There are 3 ways to turn a row about zero (a turn may also mirror it). The second row of each pair is the first, turned, with some noise.
Some pairs, each with its turn after it:
[ 1.26 -0.90  4.44  3.39 -1.82]
[-0.55  2.70  3.96  0.37  3.97]  j_366

[ 0.60  4.34  4.05 -2.47 -0.56]
[ 0.66  2.12 -4.77 -0.71 -3.71]  j_95

[-4.38  3.67  3.55  1.44 -2.72]
[-3.77  0.85 -2.18  2.18  5.66]  j_366

[ 0.32 -0.04  3.79 -2.64  1.15]
[ 0.73 -2.70 -2.36 -0.89  3.03]  j_883

[ 4.10 -4.10 -1.92 -3.39 -0.37]
[ 6.20 -1.03 -1.64  1.90 -1.76]  j_883

[-0.36 -0.53  3.68 -0.42  0.97]
[0.53 0.86 1.89 2.93 1.32]  j_366

[-4.19  2.53  1.80  2.24  3.00]
[-5.26 -2.58  0.62  3.33  0.89]  j_366

[-3.48 -1.26 -3.09  4.26 -4.26]
[-2.74  5.27  0.58 -1.64 -4.24]  j_883

[ 3.49  3.79  2.43  3.41 -1.40]
[-3.27  1.26 -2.19  4.26 -2.77]  j_95

[-2.13  0.13 -1.36  2.17  0.09]
[-2.38  1.52  0.81  0.84 -1.14]  j_883

[ 1.03 -2.97 -3.94 -3.97  4.12]
[ 3.33 -0.50 -0.03  6.71 -0.59]  j_883

[ 2.62  0.07 -0.16  2.83 -2.91]
[-1.64 -2.46 -0.63  4.20 -0.12]  j_95

[0.83 2.10 1.76 3.79 1.94]
[-3.92  2.27 -0.50  1.89 -0.94]  j_95

[ 2.09  4.53 -4.27  3.22 -0.49]
[ 0.16  1.57  3.43  5.88 -2.61]  j_95

[ 2.96 -2.79 -4.26 -0.10 -2.71]
[ 4.16  1.97  0.81  0.56 -4.10]  j_883

[ 0.77 -0.16  3.34 -1.43 -1.23]
[1.63 2.46 0.57 1.82 1.78]  j_366

[-4.14  3.82  0.78 -1.39  1.06]
[-2.97 -1.18 -3.50  3.14  0.71]  j_366

[-0.43 -1.45 -2.88  4.36 -3.31]
[ 0.03 -1.85  1.72  4.71  3.52]  j_95

New pairs, each followed by its turn:
[-4.07 -4.18 -3.97  4.20  1.11]
[-0.78 -6.48  2.41 -3.29  0.91]  j_366

[-1.64  1.11  1.72 -2.70  0.41]
[-0.31  0.32 -1.40 -0.09  3.37]  j_883

[ 0.40  2.42 -0.60  1.46  2.52]
[-3.14  0.10  0.09  0.23 -1.93]  j_366

[-4.36 -1.51 -2.76  3.27  2.22]
[-2.48 -5.77  1.48 -1.59  0.13]  j_366

[ 0.97 -1.24 -0.80 -0.07 -1.54]
[-0.20 -2.28  0.50  0.67  0.46]  j_95

[-3.75  1.20 -4.04 -2.91 -1.86]
[0.10 6.04 0.25 2.15 2.27]  j_883

[ 1.92 -0.15  1.07 -0.69  1.43]
[-1.58 -0.73  0.04 -1.26 -1.60]  j_95

[-0.30 -0.88  4.02  2.30  2.54]
[-4.36  2.03 -1.77 -1.58  1.23]  j_95

[-1.77  1.21  1.91 -0.37 -3.14]
[-0.68  1.81 -1.31 -3.37  1.45]  j_883

[ 4.31 -2.13  4.18  2.29 -3.81]
[ 2.13 -2.78 -1.61 -6.11 -3.15]  j_883

[ 3.15 -2.28 -2.02 -1.64 -1.36]
[ 0.65 -4.61  1.35 -0.59 -1.39]  j_95

[-1.99  3.85 -1.54 -1.21 -2.14]
[ 3.74  2.12 -0.84  2.32 -0.53]  j_95

[0.18 0.54 2.94 1.54 2.61]
[-3.52  2.40 -1.37 -1.20 -0.38]  j_95

[ 4.41 -3.96  1.85 -0.94  2.72]
[-4.40 -2.80  0.89 -3.84 -1.62]  j_95

[-0.73  1.44 -2.91 -2.83 -4.44]
[ 5.29 -1.61 -0.79  1.75 -0.86]  j_95

[ 2.00  2.69 -0.26 -1.34  0.03]
[-0.74  2.35 -1.72  0.13 -1.27]  j_366

[-2.21  4.45 -0.56  3.92  2.35]
[-5.47 -0.33  3.97  0.19  0.80]  j_883

[ 3.27 -2.98 -4.37 -4.36  1.49]
[ 4.91 -1.09 -1.51 -1.57 -5.24]  j_366

[1.39 2.32 2.55 2.43 2.56]
[-2.27 -3.98  1.68 -1.31  0.17]  j_883

[-4.31 -0.60  0.67 -0.27  3.52]
[-1.50 -4.33  0.64  3.63  0.02]  j_366

[-1.48  1.45  0.46  2.37 -3.80]
[-1.66  0.74 -1.04 -1.85  3.80]  j_366

[ 3.93 -0.22 -1.40 -1.22 -0.99]
[ 0.34 -3.18  0.88  0.59 -3.01]  j_95

[-3.21  1.69  4.12 -0.84 -1.89]
[-0.97  0.64 -0.94  3.21  4.98]  j_366

[ 1.03 -0.26  2.11 -1.29  0.92]
[ 0.87  1.39  0.78  2.20 -0.11]  j_366

[ 2.91  3.75 -2.78  3.14  4.24]
[-5.36  0.69  1.03 -1.39 -5.27]  j_366

[ 2.45 -1.31  3.41  3.30  4.41]
[-6.72  1.58  0.33 -1.82 -0.71]  j_95

[ 1.70 -2.88  0.46 -2.60  2.50]
[ 2.51 -2.39 -2.53  2.51  0.08]  j_883

[-3.73 -0.31  1.94 -3.74 -4.13]
[ 4.78 -0.71 -4.43 -1.38  1.84]  j_95

[ 0.27  0.54 -1.95 -3.07 -3.06]
[ 2.45  0.70 -3.31 -1.35  0.46]  j_366

